The rows come from 4 hidden closed curves, with some noise, and rows from the same curve form a group. Each curve winds through 8 dimensions. The rows are also pushed far along 5 directions, which tell nothing about the answers.
In the rows, 128 means zero.
Known rows, each followed by its group:
[ 98  98 137 105 135 143 107 100 173 107 108 101 129 130 138 143 153 118]
(3)
[ 98  77  77  97 140 139  85 116 186 105 108  91  80 176 114 181 156 105]
(1)
[118 136 179  89 109 168 136 105  69 129 111 135 148 123 109 117 201 103]
(2)
[118 185 104 133  88 100 131 150 143 108 157 126 139 184 119 145 136 201]
(1)
[115 157 142 184 130 123 115 164 152 113 171 126 151 105 157 125  57 226]
(3)
[106  51  74 144 203 122  93 103 181 120 127 139  92 119 119 154  92  91]
(2)
[124 139 145 158 187  98 138 148 102 147 138 100 158  87 143  84  82 194]
(2)
[136 129 133 116 125 139 158 128  76 151 150 151 120 146 144 115 171 114]
(3)
[169 183 111 130  77 147 165 120 124 146 139 162 120 145 157 140 137 167]
(0)
[141  72 121  98 139 153 141  91 170  89 113 138  75 150 118 183 118  36]
(0)
[102 138 112 170 177 147 135 154  84 126 132 106 140 117 144 105  80 199]
(0)
[162 143 192 135 128 146 152 124 107 110 146 149 112 107 151 135 102 157]
(0)
[133 180 158  93 107 119 119 128 143  89 144  94 141 127  87 111 146 137]
(0)
[ 41 122 106 129 170 137  69 162  82 125 115  76 160 127 101 105 159 192]
(2)
[111  86  99 116 132 153 128 110 114 132  93 147 107 139 152 148 153  81]
(1)
[135 203 177 105  52 104 133 141 121  84 124  97 148 164 124 126 173 160]
(3)
[171 204 176 152 114  95 171 123 147 106 168 159 152 100 144 128  61 202]
(3)
[115  94 197  90 134 151 103  77 194  89 109 109 133  97 124 146 145 104]
(3)
[119 104 181 133 168 121 126 121  82 125 131 121 147  91 110  84 141  95]
(1)
[ 73 162 106 116 144 124  72 176 103 142 130  64 156 120 100  98 150 204]
(0)
[129 119 105 137 145 137 133 101 159  86 117 123 100 144 145 152 109 129]
(0)
[146 152  75 142  68 122 157 148 154 128 141 125 108 196 140 169 121 130]
(1)
[ 65  81 106 150 146 142  72 122 102 111  83 103 154 138  66 107 172  86]
(3)
[ 84 114  85 132 150 103 116 139 148 112 126 112 127 154 134 164 107 154]
(0)
[166 136  77 150  89 120 161 120 167 113 166 179  84 175 163 168 111 102]
(3)
[ 98 118 116 124 109 184 116 137  95 144 113 127 132 147 129 134 165 144]
(3)
[137 155 137 172 114 134 141 146 123 127 141 115 150 116 149 107  94 163]
(3)
[145 109  76 175 150 133 133 113 165 129 118 112 103 121 175 126  84 121]
(3)
[105 156 140 124 156  79  85 151 165 112 174 130 134 111 135 128 105 223]
(2)
[131 137 153 126 121 151 117 110 153 114 127 138 151 110  95 119 121 140]
(3)
[ 98 119 118 114 142 122 102 147 108 133 130 131 130 157 101 132 157 167]
(2)
[114 121 116 135 119 127  81 128 160 120 113 101 112 131 143 140 148 148]
(0)
[153 156 141 141 108 149 145 121 145 126 143 150 141 115 128 128  97 150]
(3)
[149  90  42 171 133 112 136 120 166 141 132 171  84 175 150 160 105 108]
(2)
[139 135 151 111 158 132 137 110 102 145 124 122 146 105 110  82 150 131]
(2)
[ 67 144  77 147 143 111 107 173  87 126 108  47 145 155 144 107 146 169]
(0)
[145 149 141  68  84 108 130 132 144 107 159 122  95 194 100 155 192 114]
(1)
[126 131 159  94 122 129 115 131 137 132 120 111 142 127 111 121 149 144]
(1)
[160 109 172 110  96 160 158 110 138 147 110 143 138 118 119 148 125  85]
(1)
[109 153 117 145 104 138 127 173  55 162 119  93 139 147 162 106 167 179]
(0)
[ 74  79 105 108 134 123  65 140 163 127 110 113 148 151  59 131 157  97]
(2)
[145 162 149  76  97  96 124 126 163 115 169 162 109 147 132 153 155 156]
(2)
[120  98  79 155 135 131 139 130 165 128 111 101 122 141 137 152  84 102]
(1)
[163 111 146 129 150 129 152 104 140 130 151 178 101 105 139 151  97 114]
(2)
[149 158 127 109  57  99 138 141 135 125 143 146 108 191 145 156 175 136]
(0)
[142 151  62 127 127 118 135 127 147 114 154 125  84 170 154 132 141 133]
(3)
[163 109  67 214 138 169 170 112  86 168 128 165 110 130 170 109 106 105]
(1)
[131  81  82 144 141 133 145 130 155 163 107 120 123 124 146 143  89  77]
(2)
[134 151 150  72 122 121 143 105 123 126 126 144 143 132 103 105 171 112]
(1)
[154  64 124 189 203 121 126 107 134 140 127 147 109  89 124 110  70  99]
(2)
[105 110 121 113 106 138 117 145 130 137 106 109 125 159 138 156 151 132]
(1)
[ 73 125 123 132 116 112 107 137 125 122  94  90 184 152  99 110 160 137]
(3)
[134 128 149 196 170 132 110 152 125 169 156 134 165  43 152  77  54 185]
(2)
[117  86 141 139 159 111 116 105 162 138 121 158 160 105  86 123 107 114]
(2)
[ 96 104   4 161 138 136 148 157  33 179 109 103 108 197 151  97 189  78]
(0)
[108 140 182  85 144 118 109 135 151 114 140 127 165 104  73 132 109 169]
(1)
[119 100 120 106 144 174 100 107 162 118 107 112 111 118 116 146 127 115]
(3)
[138  90 139 115 134 160 119 114 164 129 121 148 122 108  94 150 102  83]
(1)
[154 139 190 123 106 162 182 108  60 148 114 182 144  96 167 123 142 118]
(1)
[133  91 121 126 127 105 124 130 149 134 123 134 101 155 151 152 138 108]
(0)
[110 145 157  76 109 133 118 135 126 114 136 122 142 137  76 145 155 122]
(0)
[178  99 199 108 128 143 148  90 133 135 133 190 111 106 113 149 128  95]
(2)
[149 142 108 132 128  84 133 155 135 119 170 125  86 157 154 136 120 136]
(1)
[ 89  91 116 161 180 156  96 103 113 142  90 116 154  99 121  97 138 157]
(0)

New rows. What belongs after each?
[ 87 140  94 154 131  96 103 183 114 136 125  90 140 150 165 118 117 202]
(1)
[141 131 136 123 125 138 147 116 106 140 110 128 119 122 174 120 147 131]
(1)
[166 145 144 115 112 124 135 105 146 140 156 169 129 112 123 106 144 108]
(2)
[105 169 161 110 139 113 122 164 139  99 173 100 127 120 154 148  92 221]
(3)
[124  99 151 107 137 124 114 119 117  99 133 129 101 150 110 132 166  83]
(0)
[154 146 167 135  69 169 164 114  99 146 134 183 154 133 124 127 151 119]
(3)
[137  92  64 169 134 148 146  97 101 152  80 132 107 146 164 123 151  82]
(3)
[144 109 107 191 131 163 142 116 108 152 129 163 123 127 145 132 111 141]
(1)
[155 131 108 148 159 120 139 123 151 105 159 113  78 127 160 145  88 136]
(1)
[130 143 124 102 101 115 133 149 127 149 142 121 140 144 110 115 148 112]
(2)
[157 168 148 149  79 161 153 129  97 125 151 147 132 150 116 133 143 152]
(1)
[117 116 152 150 129 135 113 123 120 115 151 142 139 122 119 106 143 119]
(3)
[102  89  67 112 133 130 100 115 130 149 123 152 111 162 117 128 192  92]
(2)
[137 109 146 140 143 108 103 158 177 129 135  95 113  96 149 152  65 146]
(0)
[ 93 108 134 103 148 116 118 123 133 137 117 114 151 134 125 127 156 142]
(3)
[ 99  83 106 194 182 128 101 155 105 160 120 151 134  90 175 113  76 173]
(1)
[115 143 126  83  98 148 118 128 115 109 132  98 106 187  99 154 201 132]
(1)
[108 125 101 137 140 123 121 157  91 153 133 139 131 163 122 128 142 181]
(2)
[140 143 155 110  91 124 140 153 132 154 138 148 146 131 131 144 121 155]
(2)
[124 157 152 125 116 180 152 132  82 146 121 119 156 111 135 107 137 164]
(3)
[121 137 117 121 139 116 138 146 104 131 162 132 113 149 150 125 144 151]
(3)
[105 149 137 125  88 132 114 136 132 108 125 103 158 167  83 134 162 146]
(1)
[150 101 186 144 164 111 142 127 134 127 161 134 125  91 118 134  79 115]
(1)
[137 130 130 104 120 175 137 116  92 128 108 124 112 131 118 134 159 104]
(3)
[183 217 124  98  72 122 178 137 143  93 166 136  90 157 166 153 109 152]
(1)
[108  98  81 123 133 110 111 144 129 159 140 154 132 159  95 126 152 110]
(2)
[ 71 134 103 118  95 154  81 147  67 125  98  89 140 176 109 101 239 130]
(2)
[143  76  75 203 162 135 127 121 121 168 143 177 112 105 158 113  94  89]
(2)
[102 163  86 110 110 125 100 152 130 148 138 106 134 144 145 109 167 184]
(2)
[128 117  76 145 137 117 115 114 154 105 101 108 105 144 122 142 114 100]
(3)
[100 143 106 114 103 105 104 164 131 123 117  96 122 171 153 135 158 165]
(1)
[108  85  88 137 128 132 116 157 122 143 122 146 100 155 148 157 126 109]
(1)
[137 143 142 125 140 137 133 133  91 117 145 136 114 112 133 108 130 121]
(1)
[120 183 139  75 113 108 135 141 116 119 131  96 137 148 132 109 164 176]
(1)
[145 156 177  78 111 122 128 124 158 113 146 152 137 115 105 129 126 148]
(1)
[145  89 143 121 145 112 104 110 180 128 156 173 112 107 107 138 117  86]
(2)
[128 158 148 111 118  94 130 141 149  99 125 101 120 128 174 136 118 161]
(1)
[167 111 158 171 142 157 149 117  70 163 100 147 124  85 156 106 114 117]
(3)
[111 112 187 104 135 149  64 134 141 122 112  87 139  85  92 114 149 133]
(0)
[102  86 114 118 146 135  80 137 157 147 129 129 121 117 122 137 137 126]
(2)
[119 133 168 111 103 153 101 141 165  97 134 117 130 123 114 158 109 150]
(3)
[142  96 145 102 117 140 112 125 159 149 131 157 114 116 129 152 137  97]
(2)
[143 104 135 159 115 133 106 145 145 160 120 122 135  95 132 126 105 117]
(0)
[128 124  54 105  84 167 169 117  69 155 102 139  97 199 152 145 214  61]
(2)
[116 130 120 134 149 113  99 131 137 106 143 109 108 136 149 115 145 162]
(3)
[111 120 141 142 163  96 118 138 108 118 138 113 133 131 128 104 133 147]
(0)
[147  75 198 150 181 134 124 100 131 126 116 168 125  39 164 111  74  92]
(1)
[113 110 148 127 145 116 126 148 103 123 144 117 127 129 114 128 128 114]
(1)
[118 162 147 151 126 125 117 140  93 144 125 102 157  99 143 101 141 178]
(0)
[105  98 112 164 151 149  84 114 155 109 125 119 124 133 100 135 127 147]
(1)
[144 157 167 137 110 134 176 146  89 158 130 128 173  99 145 114 100 148]
(2)
[137  91 161 147 135 161 159  92  94 119 114 168 130 118 122 134 129  73]
(0)
[173  93  92 129 136 178 161  95 123 175 107 146 101 115 150 118 134  57]
(2)
[159 123 131 124 102 131 162 107 135  96 142 168  88 161 144 171 126  87]
(0)
[118 107 141 167 175 172 118 122  92 171 111 136 170  64 107  80 100 160]
(0)
[111 135 197  87 111 127 107 133 150 112 123 115 170 103  73 141 130 132]
(0)
[121 112 124 135 130 115 123 157 102 140 151 126 121 157 112 129 145 121]
(1)
[151  97 175 105 115 123 112 122 183 127 142 163 125 104  96 150 109  87]
(2)
[156 125  67 174 121 126 160 144 114 169 150 160 109 133 154 138  93 101]
(0)
[110  84  99 171 142 127 101 115 180 119 119 118 135 139  96 142 105 110]
(1)
[ 98 105 114 131 118 122 106 145 108 138 100 107 138 153 134 115 167 119]
(1)
